There are 9 hidden switches. A switch that is on adds its own fixed numbers to the row, and there is some noise. The rows also spread widely along 12 directions, which tell nothing about the answers.
Some rows, each with its switches (1 for on, 0 for off) after it:
[-23   7  15  40  -8  -3  -4  38  30 -22  21  21   6  -8 -29 -15  41   9
 -18  27  -1  -9   6  27   6  -5  10   3   0  19 -25]	0 0 1 0 1 0 0 0 0
[  2  -7  21   4  10  -2   4  10  -3  -8 -14   9   8  -1 -16   6 -22 -11
  13   4  -6  -2  -4  19  17   7 -12  15 -15   5  23]	0 1 0 1 1 0 1 1 0
[ 30 -10  49  16  10 -27  25  31 -12   0 -11  10 -30   2  -7   5 -20   7
  14  -2 -22  31 -42  22   4  11 -13 -20   7   8  46]	0 0 0 0 0 0 0 1 0
[ -2   1   5   7  20  10  -2  -4  -3 -12  -7  15  26  -9  23   0  -8 -13
   7  33   8  16  20  12  14   8  27 -10  -5  17  23]	1 1 0 1 0 1 0 0 0
[  0  -8   2  -2   8  -1   9   3  -1 -12   6   5   7  10 -23   7 -17  -5
  -7   0   3  -7 -16  -9  17  -6 -10  22 -12 -12  -7]	1 1 1 0 1 0 0 0 0
[-24   1 -44  -6   9  -9 -59  36 -23  10  43  30  20  24 -33  19  18 -24
 -31 -16  12  -6   7 -12  26   9  21  23  -5 -25 -52]	0 0 0 0 0 0 1 0 0
[ 14  -8  14  15   8 -18 -21   4  -8  -3  20 -12 -28  16 -14   1  -1  -2
  -1 -12  -6  16 -22  -4   4  22  12  -7  16   4  32]	0 0 0 0 0 1 0 0 0
[  1  11 -39  -1  21   5   6  19 -20   3  23  17   3  -6 -18  22  28  -2
 -26  -8  11 -18 -19  22   2  -5   6   7   3 -25 -25]	0 0 0 0 0 0 0 0 0
[-11  11 -38  -6  21  21  35   0  -9   1   7   6  10 -11 -13  10  13  14
 -19   1  23 -29 -19  17  -9 -14  -3  17  -1 -28 -23]	1 1 0 0 1 0 1 0 0
[ 10 -13  12  -7   6  -3 -30 -21  -9 -12  13 -10  10  18  -5  -5 -16  -9
  -3 -11  21  12   4  -6   1   4  24  17   4  16  11]	0 0 1 0 1 0 0 0 0
[-39  -7   7   7  15  -5 -21 -19  13 -24  16 -20  20  18 -17  -5   0  10
  14   3   3   5   5 -57  29   8  20   7  -7  -2 -15]	0 0 0 0 1 0 1 1 0
[-15 -17   9 -17  11 -19 -43  29 -13  -5  27  14  17  44 -33   8 -39 -30
 -12   2   3   9   4 -38  71  52  -4  24 -20 -24 -20]	0 0 1 1 1 0 1 1 0
[-17  -4 -11   4   2   5  10  -8 -30  12  12  -5 -14  23   3   0   6  34
   5 -11   9   4 -29 -37  -6  -2  22   2  15 -19 -18]	0 0 1 1 1 0 1 1 0
[-21   4 -11   1  13   2   0  -2  15 -12  30 -10  16   8 -49 -12  -9  -7
 -19  -1  18 -22 -12 -12  14  -4 -16  -1   8 -28 -33]	0 1 0 1 1 0 0 1 0
[ 17   1  27   3  16  -4  31 -34   8 -10  11 -17  14   3 -14 -30 -34  -1
  -2   3   2  22 -32 -11   3 -33  -1 -42  29  -2   1]	0 1 0 0 1 0 0 1 0
[-32   6  -5 -12  42   7  -6  -5  -5   3  10  16  36   8  -2  -4 -14 -22
  -4  39  35   8  13 -20  49  38  20 -38  -7 -21 -11]	0 0 0 0 0 0 0 0 0
[ -8  -5  -6   0   4  -4 -25  14  21 -33  32 -15  21  12 -15 -10   0  -3
 -28   4  23  -7  17   6   8  19   6  24   7   6 -19]	0 1 0 1 0 0 1 1 1
[ -5   7  -3  -1  30   8  19  -4  -4   6  13   0   6  -4 -12  -8  -4  -4
  -7  23  31   0 -16  15  11  24   5 -36  14 -18   5]	0 1 0 0 0 0 0 1 0
[-12   2  24 -12  61 -16  10  17   3 -68  24 -24  40  12 -46  13  24  22
 -15  15  24   7  -1 -28  31  34   4  24 -23  -3 -21]	0 0 0 1 1 0 0 1 0
[  5  -6  12  -6   6  12  16 -23 -14  14 -16  11   7   6  10 -12 -42  -7
   8   4  17   6  -8   7  -1  -8   2 -13  10   3  19]	1 0 1 1 1 0 1 0 0
[ -3  21 -53  -5  29  18 -12 -13 -33  21  38   7  17  -5 -10   0  28 -12
 -25  -3  35  -6 -14  19  -6  -8  38 -29  31 -24 -34]	0 0 0 0 0 0 0 1 0
[-14   6   6  11  23  10  -7  -7  -5 -11   5   2  21   0 -30  -3   8 -10
   3  17  11  -5   1   7  19   9  10  -1  -6   7  -8]	0 1 1 1 1 0 1 1 0
[-42   0 -12  15  -9  -3 -41  37  31 -14  17  36  50  -2 -38  -4   6 -29
 -15  10  12 -20  44  18  15 -21  -3  23 -22   9 -47]	0 0 0 0 0 0 1 1 0
[  2 -20  36   4  -2 -37 -27  37  14 -40  17  17  42  26 -21   5 -37 -18
  -3   4 -37  38  13 -43  49 -21   2  36 -27  13 -20]	1 1 0 0 1 1 0 1 0
[ -9   0 -49 -44   7  30  16 -17  -4  12  16  10  42   4   6 -14 -39 -10
 -42  -1  77 -37  18  27 -21 -12 -10  14   8 -36 -35]	0 1 0 1 1 0 0 0 0
[ -8   6  -3  -1  30  -3 -14  26  -1 -23  16  13  21   0 -24  12  16 -13
 -17  16   3  -6   7  16  39  28   8  18 -18  -1  -9]	0 0 0 0 1 0 1 0 0
[-15   2  14   5  30  -3  -6  16 -25   4   0  17   5   4 -20   6  12   5
   4   9  23   8  -7  10  -2  19  14  -6  -3   1  10]	0 0 0 1 1 0 0 0 0
[-29  -9  10  16  -2   4 -16 -21  12   9  -2 -20 -15  13 -54 -13 -21  -2
  11 -23  21 -30 -12  -5 -24  -4 -29   8   9  -4  15]	0 1 0 1 1 0 1 0 1

New rows, each followed by its switches (1 for on, 0 for off):
[  2  -7 -10  18 -20  -2 -16  23  -4   4  11  15 -16   0   5   6  11  11
  -5 -18 -12  -2  -8  21 -15 -15  18  34   6   7   5]	1 0 0 0 1 0 1 0 0
[-10 -18  13   2 -19  -3 -34  -3  23   1   4   6   8  14 -14 -18 -49 -28
  -1  -7  15 -12  24   8   2   3 -15  17  -3   6  19]	0 0 0 1 1 1 0 0 0
[-33  -1 -10   7  -2  18 -32 -17  15  -3  -1  12  37  -4 -11 -16  -8 -21
   3   9  26 -18  36  12  -4 -19  15   9  -5  14 -11]	0 1 0 1 1 0 1 0 0
[-20   8 -23  -5  37  16 -16   1 -38  13   0  18   7   7 -19  28   8 -20
   7  15  14 -17  -1  -2  41  43  12  11 -24 -22   5]	0 0 1 1 1 1 0 0 0
[-19  -7 -21  13 -15  14 -26 -29  29  -7   6 -17 -10  -2   1  -6 -17 -23
  10  -8  -9 -32  10  -4  23   8  -4  10   3  -6  18]	0 0 0 1 0 0 1 0 0
[-16   0   3   6   4  -4  13  40   6 -17   5  32  26   6 -22  11  -9 -13
  -9  25 -26  -8  -1  -2  57   0 -15  20 -28 -15 -35]	0 1 1 1 1 0 1 1 0
[  3  -2   4   3  22 -18 -24  15 -25  -5  34  -7  -4  29 -23   2   7  15
 -19 -13  10  25 -21 -23  -1  15  24  12  17   0  -9]	1 0 0 0 1 1 1 0 1
[-19  15   4   4  47   4  -4 -17   1  -4  16  -7  33   1 -47 -13 -12 -28
  -6  21  31  -5   2   0  21  14  -7 -42  10  -8  -8]	0 0 0 1 0 1 0 1 1
[-24  -8  -4  17  -5 -12 -30  53   4  -4  22  31   6  10 -14   8  15  -4
 -12  13   2   6   9   0  15  14  17  17  -9  -3 -17]	1 1 0 0 0 0 0 0 0
[-11   2  -4  -2  24   5  14  -2  -3  -3   0   0  12   3   1   5  -8   6
  -5  12  28  -5   1   1  -2  10   1  -5  -2  -6   7]	0 0 0 0 0 1 0 0 1
[-13  -6 -17   6  -9   4   2 -25  22 -13  17 -21  12  10  27 -12 -22   6
  -2   4  -7  -1   6 -33  19 -11  13   2  11  -5 -10]	0 0 0 0 0 1 1 1 1
[ -7  -2 -15 -17  21   3   7 -12 -19   7   9   6  29  12  13   4 -33  -7
  -1   5   9  10  -9 -30  27  -4  14   0   1 -25 -15]	1 0 0 0 1 0 0 1 1
[-12   3  13  -6  34   5   5  17   0  -2  -2   9  23  -5 -39  -4 -23 -18
  -8  17  46 -19   7  39   2  33 -24   2  -8  -5  14]	1 0 0 1 1 0 0 1 1
[-11   0  -9   3   8  13  -8 -13  -6   3   7  -5  10   2  33  -6 -10   2
   5  21  15   2  15   0  11  24  30   2   7   2  18]	0 0 0 1 1 1 0 1 1
[-14   9  -3   4  37  19  28 -27 -35  11 -20   2  12  -8  10  13   4  16
  31  16   9   5 -13  -9  -2  -5  22 -14  -7  -7  21]	0 1 0 1 1 1 0 1 0
[-16  -4  11  21  11  -4   0   3  -2   6   0  -4 -20   9  -7   1   0   7
  11  10   4   3 -20  -9   5  22   6 -16   8  -4  24]	0 1 0 0 0 0 0 0 1
[ -8 -12  18 -17  22  -8   7  -1 -34   0 -14  19  39  24  18   8 -31   7
  13   9  22  33   6 -33   3 -12  18  -2 -11   4 -10]	0 0 1 1 0 0 0 1 1
[  1  13 -35  -5  25  13  18  25 -23   4  17  18  12 -16  -1  16  34  11
 -25   9  37 -14  -8  47 -15   8  16   3   4 -15 -18]	0 0 0 0 0 0 0 1 0
[  6   1   4 -10  30   6  10 -35  25 -32  16 -33  21   2   2 -16 -22 -10
 -14  17  24  -1   1  -8  26  21   4 -20  15   0  10]	0 0 0 0 0 0 0 0 1
[-14   7   6   4  32  -7   9  22  -5 -12   6  22  38   1  -8  10 -13 -13
   0  34 -16  14   2 -16  52   5   5  -2 -20 -10 -17]	1 0 0 0 1 1 0 1 1
[ -3 -14  33  31 -27 -26  18  47  43 -43   4  17  14   3  13  -4 -13  12
   0  24 -57  22   7 -12  38 -24  -7  20 -20  18 -10]	0 1 0 0 0 1 1 1 0
[ 38   4 -16 -15  15  -3 -19   4 -17  -8  26   9  35   0   5   3 -19 -27
 -31  -4   7  10   7  37  11 -12  18  18   8   8  -9]	0 0 0 0 1 1 0 1 1
[ 22   7  -3  -8  20   5  12   5 -13   2  11   7  15   2 -18  -2 -21 -17
 -22   7  16  -7 -10  39  13   8 -11   4   3  -1  -2]	0 0 1 0 1 1 1 1 1
[-24  -8  18   6   4  10  32 -19   4  -7 -32  10  16  -1  -5   0 -24  11
  25   5   8 -14  -1 -13  -6 -31 -16   7 -20   3   7]	0 0 1 1 1 0 0 0 0
[-37   5 -19  13  21  18   2 -16 -21  13  -7   8   5   2  -2  15  12   0
  26  19   5 -11   0 -26  22  10  17 -11 -13 -16  -1]	0 0 1 1 0 1 0 1 0
[ -8  -4  -8  15  -8  -1  -2   2  14  -9  20  -5   3   3  -2  -8  -1   6
  -5   3   3   0  -1  -3  -3 -11  10   1   9  -1  -6]	0 1 0 0 0 1 0 1 0
[ -5  12 -19   0  24  19  18 -27  16 -13  19 -22  18 -10   4 -15  -4  -3
 -15  20  26 -12  -3  10  10  11  10 -21  23  -7  -5]	1 0 0 0 0 0 1 1 1
[-20  -7  15 -10  28   0  17  -8 -31  10 -29  23  32  12  27   8 -27  12
  22  14  25  26   7 -28  -5 -13  18 -16 -10   4   7]	0 0 0 1 0 0 0 0 1
[-34 -11  -1   4 -14 -10  -9  22  20 -15  25   6  21  21  -8 -10 -16  11
 -11   6   8  -5  16 -34  13  -3   0  23  -8 -15 -32]	0 0 0 1 1 1 0 1 0
[  7 -13  19 -10   1  -3  -1  -2   9  -5   9   8  17  16  -8 -18 -48 -18
 -12   8  25   5   3   1  16   6  -6   0   2  -1   2]	1 0 1 0 1 0 0 0 0
[  2  11  11   5  38   3  12  -7  15 -26  25 -17  17  -3 -51 -19  -4 -11
 -23  18  26  -8 -10  15  11  15 -11 -18  13  -5   0]	1 1 0 1 1 1 0 0 0
[-33   1 -27   3  -4   6 -22  24   0   7  25  21  18   9 -23  -3   2  -9
 -18   4  16 -20   8   4  16   6   4  19  -2 -23 -38]	0 1 0 1 1 0 1 1 0
[-25   1 -25  -2  -2  19 -15  -9  23  -6  20   1  30  -7   0 -15  -5 -12
 -14  11  36 -27  28  16   3   2  12  13   0  -6 -18]	0 0 0 0 1 0 0 1 0
[ 16  -4   8  13   1  -9  -8  -7   7 -18  23 -17  -5  12   6 -12 -12   5
 -12  -3 -15  17 -12  -8   9  -2  18   7  21  13  12]	1 0 0 0 1 1 1 0 1
[ 11  19 -26   2  28  10 -10 -32 -17 -10   8  11  40 -12 -24   8  -2 -37
  -4  -9 -26  -6  -2   7  25 -54  10  -3  -1   3 -23]	0 0 0 1 1 1 1 0 0
[-10  -1   7  -1  19   5  -1  20 -26  23  -7  26   1   2  -7   3 -20  -9
  10  11  16   4  -8  19  13  31   3  -7  -2 -11  20]	1 0 0 1 1 0 1 1 0
